There are 4 ways to turn a row about zero (a turn may also mirror it). The second row of each pair is the first, turned, with some noise. The first 40 pairs use one turn. New pairs use 3 turns, one after the other, and a turn may come again.
(in the rows, 128 means zero)
Some pairs, each with its turns in order after it:
[143 104 108  99 155 151 111 169 131]
[106 138 162 104 145  93 153 163 129] -> Z_106

[ 66 128 107 165 109 176 121 160 155]
[161 149 190 106 120 110  73 118 103] -> Z_938

[123 126  72 137 122 121 135 163 155]
[159 132 180 139 154 136 142 137 153] -> Z_106

[159 111  79  84 119 185  96  96 129]
[134 118  72  90  74  78 120 125 102] -> Z_938

[130  82  84  66 128 159 177 113 138]
[ 77 147 138  94 159 148 115 170 191] -> Z_106

[116 144 125 115 153 118 177  76 134]
[110 174 114 132 122 160  84 114 147] -> Z_106

[122  93 138 144 132 120  90 116 124]
[124 109 108 153 150  93 121 135 111] -> Z_106

[140  99 183 163 102 157 106 137 118]
[169 136 180 135 152 137 162  96 122] -> Z_36

[119 118 102 130 156 169 114 132 107]
[164 131 123 114 125 101 138 107  91] -> Z_938

[117 162 122  70 159 131 159 172 132]
[176 105 107  96 136 190 126 141 121] -> Z_938

[101 149 165  99  72 127 121 112 146]
[139  90 116  94 145  78 118  89 125] -> Z_223

[123 151 206 100 132 145 152 115 154]
[114 130 129 102 147 118 113  54 172] -> Z_223

[142 112 151  87  83 115 136 152  94]
[178 139 111 126 187 106 126 115 123] -> Z_223

[126 135 101 148 150 149 189  84  85]
[172 168  84 147 151 110 129  80 152] -> Z_938

[116  97 139 140 164 125  60 132 117]
[125 128 115 142 156  60 132 137  88] -> Z_106

[104 163  98 163 173 155  84 186  81]
[104 191 148  80  98 117 155 200 118] -> Z_223

[ 90 138  84 110 110 104  82 125 122]
[109 150 140 114  83 133  75 125 110] -> Z_36

[ 95 155 109 148 103 112 151 166 117]
[142 164 153 106 167 148 105 148 137] -> Z_938

[132 144 127 189 127 124 120 184 143]
[114 147  77 118  95 122 163 160 153] -> Z_223

[100 103  83  96 175  77 130 108 132]
[ 48 152  95 139 115 146 103 137 138] -> Z_36

[134 105 166  78 110 136 130 116 133]
[153 180 127 151 148 132 135 152 138] -> Z_36

[170 116 129 114 118 140 124 108 137]
[146 156 104 105 150 120 139 121 132] -> Z_36

[116 109 175  97 170 104 115 106 119]
[123  65 133 141 137 135 171 105 144] -> Z_938

[160 133  99 156 129 130 154 142  89]
[129 154 131 163 137 135 176 149 119] -> Z_223

[129 189 112 184 172 192 122 143  90]
[ 66 193 168 122  95 101 183 152 134] -> Z_223

[166 149 109 117 128 135 139 113  94]
[132 120 120  87 144 110 117 142 159] -> Z_36

[144 158 108 132 185 122 147 175 109]
[118 173 186 118 122 122 158  95 106] -> Z_106

[153  99 158  92  93 127 147 126 156]
[171 175 102 147 133 131 156 138 139] -> Z_36

[ 78 158 136 180 118 162 151 155 118]
[149 177 181 120 150 146  96  94 120] -> Z_938

[145  93  88 144  70 156 116 147 106]
[162 144 143  66  95 166 145 117 129] -> Z_36

[177 136  97  96 126 136 134  84 127]
[110 152 116 131  97 111 131 135 192] -> Z_106

[122 158 119 117 177  87 117 135 129]
[122 140 133  86 106 177 140 126 102] -> Z_223

[ 75 153 158 124  65 132 142 187 175]
[186  90 137 102 133 201 144 171  94] -> Z_106

[138 151 145  99 143 102  75 125 147]
[111 166 132 142 130  72 108 122 109] -> Z_36

[142 108 144 133  92  81 156 136  98]
[ 90 132 112 148 184 135 118 140 145] -> Z_938

[144 157  82 115 142 139 134 145 134]
[143 160 165 113 123 123 150 124 160] -> Z_106

[130 162  95 121  79 138 155 137 114]
[169 104 116  97  96 131 102 156 146] -> Z_36

[111 164 164 122 132 129 153 135 106]
[126 139 143  94 146 119 160 102 150] -> Z_223

[159 152 158 128  94  99 144 176 113]
[158 155  74 113 153 118 167 109 130] -> Z_223

[146 155 128 150 135 127  55  79 159]
[101 144 156 124  59  97 177 137 141] -> Z_938

New pairs, each followed by its turns in order:
[130 124  83 119 143 104  93  78 137]
[154 125 168 127 112 135 116 149  69] -> Z_938 Z_938 Z_938

[ 92  97 114 116 145 154  88 112 163]
[178 124 143  93 163 134 111 133 164] -> Z_223 Z_938 Z_223

[146 104 166  85 158 160 110 104 171]
[111 120 131 159 190 136 119 175  92] -> Z_36 Z_36 Z_106

[109 129 158  98 121 143 181 141 117]
[123  90 106 114  84 129 118 135  90] -> Z_36 Z_223 Z_36

[135 127 107 110 130 104 154 172 100]
[138 114 132  92 170 149 126 147 146] -> Z_938 Z_36 Z_223

[101 102 181 129  96 124 127 145 152]
[127 125 110 105 105 115 101  81  90] -> Z_938 Z_36 Z_106

[118 121 149  90 134 164 183 174 148]
[ 70 123  80 174 119 146 103 137 112] -> Z_223 Z_938 Z_938

[160 137 172 137  96 142  55 131 109]
[192 129  86  98 100 103 143 103  97] -> Z_938 Z_106 Z_938

[130 142 166 127 126 152 116 135 115]
[114 164 130 122 110 127 107 133 135] -> Z_938 Z_36 Z_223

[106 115 136 151 140 147 139 170 143]
[144 103 154 106 151 133 148 156 118] -> Z_106 Z_106 Z_223

[ 97 173 139 129  56 208  69 131 165]
[252  94  75 142 129 135 112 132 124] -> Z_223 Z_36 Z_106

[ 99 131 184 149 118 100 132 111 110]
[147 113 141 116 124 165 161 109  84] -> Z_106 Z_938 Z_223

[112 128 136 100 144 135 161 116 136]
[115 115 158 135 128 130 125 164 126] -> Z_938 Z_106 Z_938

[121 150 153  84 151 142 124  93 137]
[156 140 154 106 167 153 146 147 111] -> Z_106 Z_223 Z_223

[167  89 108  98 153 154 147 122 175]
[ 81 115 162  95 156 160  96 155 136] -> Z_223 Z_223 Z_938

[131 124 145 115 123 139 111 183 155]
[124 111  80 156 123 137 103 116 141] -> Z_36 Z_36 Z_223

[215 119 153 133  95 101 125 132 122]
[ 91 140 141 160  68 108 124 142 189] -> Z_223 Z_106 Z_938

[129 121 182 101 135 129 141 157 161]
[109 172 164 133 150 120 130  96 154] -> Z_938 Z_36 Z_223

[183  88 114  90 107 122  76  87 128]
[115 132 115  80  88 184 171 164 111] -> Z_106 Z_223 Z_36

[143 137 122 108 155 145 116 122 109]
[148 129 114 138 156 137 111 153 130] -> Z_223 Z_938 Z_36

[122 160 138 113 161 184 184 144 112]
[126 171  97  89 143 104 113 160 183] -> Z_938 Z_938 Z_938

[111 127 135 133 136 134 147  94 118]
[152 107 141 146 124 148 122 137 133] -> Z_938 Z_938 Z_106

[157 160 166 107  44 148  96 212  97]
[140 133 243 160 116  89 180 151 100] -> Z_938 Z_36 Z_36

[132  97  95  83 109 134 143 158 126]
[111  92 151 138 120 138 181 139 139] -> Z_36 Z_36 Z_106

[149 134 168 119 127 157  83  94  73]
[158 152 192 115 109 119  70 120 125] -> Z_106 Z_106 Z_106

[149 115 148  59 160 126 130 169  99]
[147  91  99 133  59 130 160 109 102] -> Z_106 Z_938 Z_938

[116 150 105 146 151 162 103 145 111]
[120 139 165 141 123 146 154  86 128] -> Z_938 Z_223 Z_223

[ 47 136 155 133 146 162 142 127 120]
[ 90 151 155 109  82 181 149 109 111] -> Z_938 Z_36 Z_223

[145 104 176 120 137 120 121 102 122]
[130 113 125  90 137 100  94 120 148] -> Z_938 Z_36 Z_106

[177 162 142 166 180 112  66 131 111]
[ 95  73  90 183 112 119 116 140  70] -> Z_106 Z_938 Z_36

[137  86  96 115 129 140 131 109 134]
[112 102 152 116 126 116 156 111 150] -> Z_938 Z_223 Z_106

[175 124 120 111  87 132 124 186 167]
[125  90  94  91 165 152 180  97 123] -> Z_938 Z_938 Z_938

[112  78  73  69  99 163 137 178  61]
[127 153 126  52 157  86  62 186  91] -> Z_106 Z_223 Z_106

[ 99 121 153 122 108 139 141 155 122]
[119 156 126  92 105 139 127 119 144] -> Z_106 Z_223 Z_223

[116 152 119 107 126 161 164 108  99]
[ 87 147 131 103 111 104  98 154 119] -> Z_938 Z_36 Z_36

[160 123 100  47 142 129 103 166  95]
[190  82  63  91 132 127 138 136 134] -> Z_36 Z_223 Z_938

[119 140 153  99 139 144 145  89  73]
[107 132 116 139 155 167 131  68 103] -> Z_36 Z_36 Z_106

[175  82 145 135 161 167 133 126 132]
[105 162 153 114 157 140 114  97 179] -> Z_223 Z_36 Z_36

[119  90 115 167 146 123 134  96  86]
[175 111 102 134 110 108 102  83 128] -> Z_938 Z_106 Z_106

[141 123 163 113 111 128  96 169  45]
[ 59 120  96 130 127  98  82 174 143] -> Z_106 Z_36 Z_223

[182 151 123 121 162 140 125 163 136]
[147 119 107 116 124 100 158  73 117] -> Z_106 Z_36 Z_36

